The rows are grouped in 4 different ways at once. Each group adds its own fixed numbers to the row, and there is some noise. The rows also spread widely along 13 directions, which tell nothing about the answers.
In the rows, zero is written as 128.
Some rows, each with its group in each grouping after it:
[154 105  90  96 168 101 141 104 135 155  85 143 129 133 123 139 124 118
 126  84 125 125 157 176 138 140 128 116 144 128 128 135 182 147  84] => datup gir K_433 K_463
[128 126 115 101 134  98 145 124 123 110 175 127 105 138 138 122 188  97
 168 111 147 110 157 153  80 151  88 118 115 140 133 133 116 122  97] => datup pama K_433 K_463
[ 89 164  96 119 110 139 125 160 122 104 192  92 183  96 135 122 154 144
 149 119 162 124 166 107  82 131  76 143 122 145 186 111 119 167 138] => bidi bopo K_216 K_75
[128 125 180 113 149 141 125  93 140 135 168 136 135  94 144 105 124 143
 115 134 144 170 111  93  94 177 123 149 167 100 130 145 163  79 124] => raka geper K_426 K_75
[141 151 143 131 127 157 102  84 145 164 142 143 119 142  93 112 144 158
 133 144  81 145 142 175 125 132 122  90 130 141 122 113 227  86 137] => folo geper K_127 K_141
[159 144 164 106 125 134 132 125 132 123  85 131 143 112 127 121  99 158
  78 146  92 138  87  79 133 128 144 162 113  68  86 132 132 126 139] => folo gir K_216 K_141
[139 170  66  94 201 121 143 116 113 100 194 131 116 136 124 128 187 121
 144  94 138 158 107  98  94 155 126 171 128 127 188 127 121 171 139] => bidi fol K_127 K_75
[182 121 127  96 145  69 137 158 150  70 137 147 109  83 162  94 138 100
 123 126 144 172  88  63 142 131 106 174 161 106 129 121 144 129  90] => faf bopo K_426 K_141
[160 148 179 100 103 147 104 142 138 107  85 115 156 108  98 111 141 163
 105 156  94 117 106  96 123 135 141 139  88  96  73 119 116 110 136] => faf vus K_127 K_141
[173 140 109  87 115 138 118  57 122 149 122 133 170 171 103 115 108 167
  91 114 143 115  93  73 112 152 156 152 144 105 124 138 181 145 130] => raka fol K_127 K_463
[ 98 118 176 146  89 102 176 147 128 118 151 126 116 112 161  95  97 132
 137 162  94 114 190 164 118  77  60 136 156 101  90 130 166  93 102] => folo vus K_426 K_141
[133 139 159 118  80 140 110  89 121 147 100 109 160 157  84 120 118 177
 100 139 103  78 136 128 110 130 129 113  94  98  87 130 145 115 143] => folo pama K_433 K_463
[115  99 137 109 174  77 113 127 112  98 129 122 123 107 135 145 141 105
 129  89 161 118 159 139  78 167 135 133 147 130 125 127  98 136  95] => folo vus K_127 K_75
[125 107 101 110 117  99 144  95 134 117 126 146 107 144 157 125 145 105
 116 146 102 207  90 107 157 100  71 145 130 134 139 149 172 136 125] => datup gir K_127 K_141
[ 84 124 123 145  75  75 121 140 118  81 158 105 118 137 139 121 153 105
 145 147 117 109 156 140 116  88  53 115 106 147 140 123 135 140 126] => datup gir K_433 K_141
[113 114 150 120 124  90  98 128 136 100  84 123 116 113 135 171 153  94
 124 139 100 150  97 135 127 119 106 125  78 123 108 118  98 147 128] => datup fol K_426 K_141
[124 142 126 102 106 108  81 110 145 127 108  95 183  81 114 122 149 131
 123 115 145 167 117 111 148 122  93 120 132 127 155 110 182 129 163] => raka gir K_426 K_463
[140 172 138  75 152 146 139 136 125 124 167  96 175  91 133 124 163 141
 147 101 159 112 144 107  60 163 115 166 117  84 141 119  95 136 139] => raka fol K_426 K_463
[112 161  89 135 162 127 147  70  87 107 200 113 136 197 108 129 146 156
 107 101 120 119 123  91  92 125 139 159 125 114 190 140 135 159 177] => raka gir K_426 K_141
[140 114  89 115 119  80 175 131  97  92 112 113 145 150 123 109 135 126
 120 109 118 117 174 133 159  69  84 132 132 105 130 139 151 163 133] => raka gir K_426 K_141
[154 148 146 106 144  44 171 148 114  62 155 112  89 110 148  93 167  96
 153 119 131  88 131 109 106 109  85 163 138  57  98 121 111 131 126] => raka fol K_426 K_141
[115  91 147 110  76  91 137  69 138 171 110 109 140 125 138  94 158 127
 163 129 160 132 167 170 105 123  44 100 154 128  96 150 183 102 106] => faf geper K_426 K_75
[148  84 164  86  93  65 112  95 110 132  80  94 160 129 125 124 145 121
 130  98 185  53 168 151  69 158 116  96 133 112  62 133 106 122  85] => raka gir K_127 K_141
[127 156 143 146 127 140 141 185 111  62 176 133 110 137 100 113 161 136
 138 146  74 116 174 142 133 107 126 118  88 137 122 115 115 123 133] => bidi fol K_426 K_141
[143 142 144 128  61 113 111 183 115  48 162 121 128 139  82  89 185 120
 156 149 113 109 186 133 138 103  96  85  79 155  99 116 121 111 137] => folo fol K_426 K_463
[134 141 161 108  65 133 102 138 162 158  82 102 204  60 130 100  83 164
 124 145 147 103 153 119 117 120  81 136 147  94 105 111 187 131 112] => datup fol K_426 K_75
[ 67 171 138 171 187 140 114 144 114  88 206 121 129 120 124 150  93 150
 111 123  94 112 154 119  80 129 156 167 139 122 191 108 127 146 149] => folo vus K_426 K_75
[159 163 120 110 115 142 135  92 106  99 187 118 146 178  98  97 151 165
 111 127 133 108 106  62  93 134 137 153 113 104 146 141 138 137 159] => raka geper K_426 K_141
[101 111 166 134 170  99 151  83 107 154  90 112 139 128 140 161  73 154
  85  98 103 103 145 142  89 130 138 164 146  60 113 136 117 137 128] => folo fol K_426 K_141
[118 177 166 114 134 144  88 181 141 109 151  97 158  63 113 127 163 134
 157 121 126 102 175 156  80 154 124 108  97 124 125  90 115 109 137] => folo gir K_216 K_463
[112 121 149 146 135 115  62 107 141 127 165 140 129 118 126 150 100 129
 112 123 135 123 127 136  84 170 149 107 148 169 157 100 170 114  95] => folo bopo K_433 K_141
[160 107 104  92 123  92  90 128 133 121  99 120 173 105 125 147 132 111
 132  92 177 116 152 145 119 139 121 104 141 156 142 104 155 165  88] => raka fol K_426 K_141
[131 143 121  88 133 110 109 185 149  84 128 106 173  59 165 148 126 109
 127 125 154 134 106  82  95 129 103 179 115 117 155 105  91 179 104] => datup vus K_426 K_141
[168 118 116  88 133  90 143 125 104  73 127 132 106 150  97 107 214 109
 134 110 142 146 118  98 125 149 120 129  91 120  98 151  79 142 131] => bidi fol K_426 K_75
[142 136 153 118 136 126  63  99 115  95  99 104 178 104  72 119 137 166
  73 105 124 160 100  69 149 154 164 123 128 115 145 116 155 109 188] => raka vus K_127 K_141
[167 132 149 111 167 109 131 137 155 121  91 163  72 104 121 134 152 110
 123 147  61 147  95 165 164 131 135 117 101 107  79 114 163 108  95] => bidi pama K_433 K_141
[ 91 114 160 121 104 105 137 161 114  80 121  94 129 109 134 137 194 107
 149 145 103 154 165 150 120 101  63 116  72 130 108 133  64 118 141] => faf gir K_426 K_141

New rows. What belongs after each?
[145  94 129 109 101  97  83  92 138 147  74 127 152 136 108 153 134 127
 112 110 146 119 121 147 119 147 132  94 112 159 104 117 148 147  95] => bidi bopo K_426 K_141
[ 84 109 144 138  45 136 116 142 116  95 167 113 154 139 132 127 134 140
 125 165 118 142 166 126 110  99  60 107  98 165 141 136 126 122 124] => folo geper K_433 K_141
[140 129 191 131 103  98  87 130 151 123  95 136 116  96 121 119 107 132
 115 159  94 103 113 139 133 135 134 115 130 113  68 102 172  98 101] => bidi fol K_127 K_141
[126 121 162 120 201 109 169 152 123  84 141 147  79 117 150 147 144 101
 120 119  86 144 127 127 111 146 147 167 111  82 107 144  77 110 111] => datup pama K_426 K_463
[119 138 136 117 138 156 147 122  99 131 152  93 176 121  93 109 165 177
 124  86 133 126 197 140  96 144 112 122 119 116 152 138 118 117 158] => bidi geper K_426 K_141
[ 82 114 144 135 102 131  86  57 115 153 127 107 162 131 101 124 140 162
  94 121 133 174 118 109 122 158 109 112 132 142 153 147 164 107 166] => bidi gir K_433 K_75
[101 154 117 101 151 111 206  83 120 126 153 127  84 159 163 136 171 113
 144 165  76 157  85 122 106  91  59 182  94  55  97 153 116 137 150] => raka bopo K_127 K_75
[131 128 101 115 126 146 158 151 110 113 196 131 163 131 134  92 119 149
 130  98 155 136 211 125 103 137 110 130 170 151 171 139 161 126 107] => folo gir K_216 K_463
[176 128 129  90  87 110 152  79 111 110 101 126 145 173 101  92 131 159
  93 141 133 107  87  54 131 115 121 155 114  68  80 162 142 146 142] => raka geper K_426 K_75
[ 86 124 173 129 125  67  73 111 126  95 143  95 121 100 139 154 163 102
 130 127 137 132 103 113  71 149  99 129 110 122 126 107  92 114 143] => folo bopo K_127 K_141
[137  71 146  96  90  85  74  75 129 119 110 131 149 142 127 139 143 107
  95 109 178 181  87  78 114 172 127 117 133 163 122 152 124 121 113] => folo gir K_426 K_463
[132 101 179 123  98 131 121 117 116 103 136 119 155 113 119  83 127 163
  86 131 132 168 139  70 128 156 116 135 147 118 123 155 133  74 134] => faf gir K_433 K_141
[153 153 126 138 142 112  94 103 151 133  85 156 103 141  94 132  84 146
  98 154  67 100  94 143 161 110 161 120 122 110  99 106 217 146 114] => folo gir K_433 K_75
[166 159 156 111  99 136 122  51 119 134 145 115 136 176  90  88 165 175
 105 138 123 116  70  59  94 153 135 148 107  88 108 142 134 106 171] => faf pama K_426 K_141
[ 77 123 113 123 132  93 169  83  95 123 188 111 125 163 160 138 128 124
 141 117 151  94 157 130  60 128  76 156 149 107 153 150 120 154 114] => raka fol K_433 K_75
[128 136 126 144 219  88  92 125 116  85 135 134 121  95  99 124  99 139
  91  80 120 133 134 105 133 156 182 150 182 112 171 107 173 130 141] => folo vus K_127 K_75
[156 119 170  96 129 124 104 179 128  71 138 119 164  63 134 104 125 138
  95 121 152 156 133  61 112 159 133 151 139 112 126 122  96 103 115] => folo pama K_127 K_141
[120 100 118 113  97  79  76  76 122 125  99 104 155 137 101 150 177 119
 115  99 157 155 104 121 119 145 106  99 104 161 140 123 128 148 146] => bidi bopo K_426 K_141
[132 112 108 115  87 123  77  71 132 112 122 138 147 155  99 127 147 130
  96 143 116 204  77  86 183 119 113 103 123 164 152 132 203 119 161] => raka pama K_127 K_463
[166 138 145 105  85  93 125 146 142 100 140 122 131 103 128  69 162 119
 147 140 143 125 139 111 126 121  79 122 135 118 103 123 165 105 115] => datup gir K_426 K_141
[190 135 143  79 105  73 126  83 134 109 103 129  96 134 100  79 213 110
 140 136 139 145  66  90 128 141  93 125 101  85  63 140 131 109 146] => folo pama K_426 K_75
[124 160 128 107 148 124 177 135 150 144 136 116 154  59 165  94  95 154
 117 137 114 158 115  95 138 101  73 201 172  55 142 127 180 136 129] => bidi pama K_426 K_75
[113 121 138 153 175  79 125 171  92  32 113 135  77 147  92 142 139 110
 104 129  62 111 155 135 156  99 156 123  90 113 102 128  92 141 136] => folo gir K_127 K_75
[123 122 144 121 162 175 139 178 106  79 167 135 156 120 130 135 116 151
  95 121 112 149 172  97 101 155 157 151 117 138 151 143  83 123 109] => datup gir K_127 K_141
[165 127  75  79 100 143 157 109 128 134 128 134 181 164 134 125 104 146
 107 126 144 125 122  92 129 105 112 155 126 126 140 139 161 180 101] => raka pama K_426 K_463
[102  98 154 143 108 111  74  99 138 119 134 151 101 176 128 173 119 110
 133 161 121  86 120 155  72 159 155  98  98 184  91 121 122 136  60] => faf bopo K_127 K_75
[ 88  90 163 119  78  76 135  50 116 146  78  91 154 137 143 128 114 150
  87 134 124 137  97  92 115 110  68 158 136  79 105 158 128 123 150] => faf vus K_433 K_141
[122  99 150 151 101  57 100  87  92  92 111 111 109 169  80 109 161 130
 108 100 128  90 150 131 132 138 136  81 124 138 103 136 136 113 149] => bidi gir K_216 K_141
[ 99  94 112 123 112 133 110  67 117 151 113 128 169 146 129 143 101 152
  82 116 143 187 118  98 129 140 115 128 148 146 157 155 165 144 140] => folo gir K_216 K_75
[103 109 140 135 184 131  94 102 135 150 105 128 151  87 119 166 119 136
 102  91 110 206 146 162 133 151 133 113 143 141 169 113 164 110 141] => folo bopo K_426 K_141
[143  89 154 123  33 106 131 148 115  76 145 147 135 168 130  90  96 137
 108 175 143  91 157  83 109 115 105 122 128 144  64 149 126 123  67] => folo bopo K_127 K_75
[ 66 142 125 150  94  84  80  54 115 118 173  96 126 166 127 156 136 134
 114 136 124 114  77  97  76 118  89 141 110 132 176 121 142 155 170] => folo geper K_433 K_141
[102 156 125 160 127  97  78 126 159 126  94 134 109 112 110 161  98 117
 136 164  62 113 116 186 158  76 110 108 110 130 125  79 213 161 128] => folo fol K_426 K_75
[154 150 121  78  80 165 144 114 153 171 123 115 184  93 145  91 150 158
 147 144 141 174 132 118 121 124  54 136 137 118 132 124 183 123 128] => faf fol K_216 K_141
[176 167  95  86 146 113 121 160 161 118 107 133 151  94 137 130 101 127
 121 128 117 119  98 106 135 105 132 171 126 103 132 100 169 182 101] => folo gir K_426 K_463
[104 112 124 139  88  90 149  99 110 147 138  98 170 141 119  89  96 158
 127  96 146  85 223 164 115  98  79 113 180 122 138 134 199 122 123] => folo gir K_426 K_463
[151 167  98  92 134 119 148 106 119 152 134  87 168 115 101  90 173 162
 149  91 140  90 167 151 103 121  87 130 135  96 140 109 166 141 148] => bidi pama K_127 K_141
[111 152 133 139 104  71 145 135 119  91 151 111 103 154 143 128 118 122
 137 156  94  56 131 129  88  78  88 153 107  91  97 109 126 155 116] => folo bopo K_127 K_141
[112 106 100 168 149  18 119  59  90  79 155 134  61 199  94 109 152 101
 122  94 126 108 134 131 135 109 123 109 157 134 144 139 175 141 147] => folo gir K_426 K_75
[115 129 113  96 159 133 109 162 128 112 104 109 177  80 124 173 137 124
 121  92 126 165 156 141 122 130 120 139 100 133 161 111 100 166 133] => folo fol K_426 K_463
[190 154  92 103 145  89  92  35 130 140 149 137 108 186  89 114 164 134
 121  98 148 109  60  97  94 158 155 128 137 127 148 120 193 150 141] => folo geper K_426 K_141
[128 108 164 108 108 151 137  85 124 149 156 138 156 138 147 122 112 157
  94 130 145 165 109  80  87 170 125 155 147 124 127 155 128 110 109] => bidi fol K_426 K_141
[134 112 136 140 179  94  93 156 116  82 116 132 112 109  84 139 161 119
 127  85 108 123 186 179 141 152 161  80 123 158 129 103 137 112 114] => bidi bopo K_127 K_141
[131 145 186 151 161  90 109 144 115  72 177 121 114 107 121 112 111 136
 115 115 130  71 152 105  82 158 166 139 153  93 124 106 126  98 122] => raka bopo K_426 K_141
[ 93 105 156 131 128 128 162 126 117 106 143 128 128 107 144 118 138 126
 114 136  97 196 158 128 162 115  84 124 139 109 130 148 149  82 151] => raka pama K_216 K_463
[ 97 135 111 147 128  78  88 154 117  74 105 117 114 144 107 173 121 110
 123 138  93  64 140 158 120  95 133 112  76 139 122 103 109 191 113] => folo gir K_433 K_75
[156 119 130 120  98  37  88  73 114  90 107 112 111 147  98  96 163 121
 104 116 138 122  78  81 142 119 109 121 136 106 112 122 161 123 161] => folo pama K_127 K_141
[116 172 140 147 105 196  92 169 153 135 159 141 152 128 114 143  94 159
 136 182  62 101 178 189 112 101 133  96  96 172 127  84 191 128  97] => folo gir K_127 K_141
[ 94  95 167 133 130 100 138 189 126  75 104 135 113  87 139 138 124 105
 122 142  76 159 179 161 170 103 103 120 118 127  93 128 122 105 103] => bidi fol K_127 K_463
[129 145 131  87 153 146 125 162 118 116  94  89 190  69  90 124 180 154
 131  93 136 143 175 138 117 146 116 128  94 108 129 122  90 140 154] => bidi vus K_426 K_75
[134 129 136 108 121 132  84  81 112 105 113 128 143 172  92 152 139 147
  83 136 122 129  68  66  95 160 170 143  85 126 108 140  95 153 145] => folo vus K_127 K_75
[184 115 189  99  61 151  95 118 149 154  92 127 199 100 110  81  78 177
  92 143 153 101 147 104 124 152 142 105 157 115  74 125 195  88  92] => raka gir K_426 K_141
[159 110 134 131 147  96 114  67 115 129 131 141 104 171  83  97 159 136
 131  98 144 104 149 144 112 165 152  95 149 139 116 136 168 107 113] => faf pama K_426 K_75
[144 116 102 144 113  69  94  92 135 123 135 142  88 175 109 129 142 107
 156 125 123  63 151 193 116 120 120  72 132 178 125  99 200 142  73] => faf pama K_433 K_141
[109 111 132 127 105  85 128  83  94 107 151  96 159 162 131 123 105 150
 102 111 156  74 142  90  82 122 111 147 153 106 140 140 135 148 131] => raka geper K_127 K_141
[169 118 101  90 126  90 121  98 137 130 103 128 130 143 131 125 147 121
 134 119 143 111 108 127 114 129 115 130 131 130 115 119 153 154  90] => faf pama K_127 K_141
[137  79 217 147  51  72  69 127 123  55 154 135 129 120 121  82 108 122
  91 151 165 115 127  59 120 157 141 102 167 149  90 134 147  65 102] => raka vus K_426 K_141
[145 106 140 101  58 107 117 168 115  45 178 124 146 127 133  86 168 121
 127 145 167 138 139  60 104 141  90 133 116 164 126 142  90 119  97] => faf vus K_433 K_141
[ 80  78 157 138  86  69 118  67  86  99 100  99 128 181 107 141 132 135
  95 127 127 101 131 108 100 118 103 124 108 107  92 164  93 134 148] => folo geper K_127 K_75
[134 147 118 126 142 104  91 168 155 112 131 124 149  72 139 137 102 119
 133 123 124 123 149 154 125 110 115 127 145 145 158  82 181 155  97] => folo gir K_426 K_141
[102 113 117 125 151  73 173 112  90  70 138 114 112 144 136 120 153 115
 109 108 122 161 121  74 128 112  87 180 126  77 143 165  85 154 163] => datup fol K_426 K_75
[127 117 111 111 175 103 170 117 116 109 141 141 127 143 157 144  84 128
  99 112 114 127 128 104 117 121 138 182 159  90 134 139 143 152  96] => raka bopo K_127 K_463
[113 145 157 166 124 134 112 153 114  93 153 131 116 137  82 107 115 157
 124 144  83  73 197 170 126 118 138  90 115 131 114 110 162 105 121] => folo pama K_433 K_75
[156 107 127  95  61 139 163 147 136 126 116 143 143 144 141 107 123 136
 135 168 106 130 166 150 132  82  67 116 112 135  77 142 162 128  77] => folo geper K_127 K_141
[109 106 160 121  89 113 137 105 133 134 102 117 157 132 156 137  88 147
 100 154 115 119 117 105 105 107 102 162 130 106 102 139 127 141 106] => faf vus K_426 K_141
[139 126 151 103 187  74 179  94 132 132 112 132  94  93 163 106 128 115
 123 118  97 155 112 135 135 116  97 169 180  48  99 134 179  96 126] => raka vus K_127 K_141
[149 139 154 124  91  92 107 146 120  99  75 101 156 129  93 130 112 141
 123 134 111  28 164 153 122  96 134 105  94  94  70  97 132 155 117] => raka fol K_426 K_141
[ 88 131 199 161 158  83  41  81 152 121  98 109 114  72 124 158 115 131
  94 133  94 159  54 101 129 158 146 134 140 102 144 101 165  97 172] => faf geper K_216 K_141
[ 89 135 132 115 109 128  72 159 117  77 150 101 148 130 116 181 173 110
 145 144 136  96 140 136  63 141 119 109  47 168 128 105  44 168 117] => folo pama K_127 K_75
[ 91 112 107 117 123 129 121  98 120 142 144  97 170 120 136 136 152 141
 140 106 141 164 169 150 103 122  67 124 141 155 180 130 156 135 133] => faf geper K_127 K_141
[122 128 155 121  74 141  82 185 129 101 121  82 230  64 109 115  93 175
 102 116 162  91 189 102 107 129 118 124 132 140 152 106 130 143 119] => bidi geper K_426 K_141
[116 175 138 121  60  80 109  87 145 115 164 109 114 145 141 108 156 115
 157 179 136  86  59  82  74 111  61 160 103  96 110 117 147 152 140] => datup fol K_426 K_75
[134 112 144 139 130 117 135 117 134 113 188 162  90 160 136 113 132 113
 143 133 125 118 155 146 100 151 132 113 146 158 125 134 166  97  78] => datup pama K_426 K_463
[ 98  80 184 104  86  90  82 145 147 107  95 113 147  75 159 163 130  95
 128 149 157 141 119 122  86 146  89 123 104 136  88 131  80 132  87] => folo geper K_426 K_75
[153 133 142 125  66  77  65 158 141  36 195 136 109 118 129  95 167  93
 133 162 157 145  84  56 118 132 104 120 119 172 138 105 133 121 114] => folo pama K_426 K_141
[149 137  94  84 133 130 155  72 115 149 120 129 142 170 120 130 153 138
 130 117 140 112 115 125  96 138 120 136 115 107 112 144 143 164 125] => raka vus K_216 K_75
[193 148 122  92  73 108 144 159 127  91 143 116 145 110 102  37 196 132
 159 121 157 125 175 111 140 124  69 100 132 123 106 128 169  99 132] => datup gir K_216 K_141
[116  84 145 124 125 102 151 119 110 112 148 135 104 143 133 125 159 107
 147 121 124 127 198 189 113 132  89  83 132 147 110 144 145  95  93] => raka geper K_433 K_141
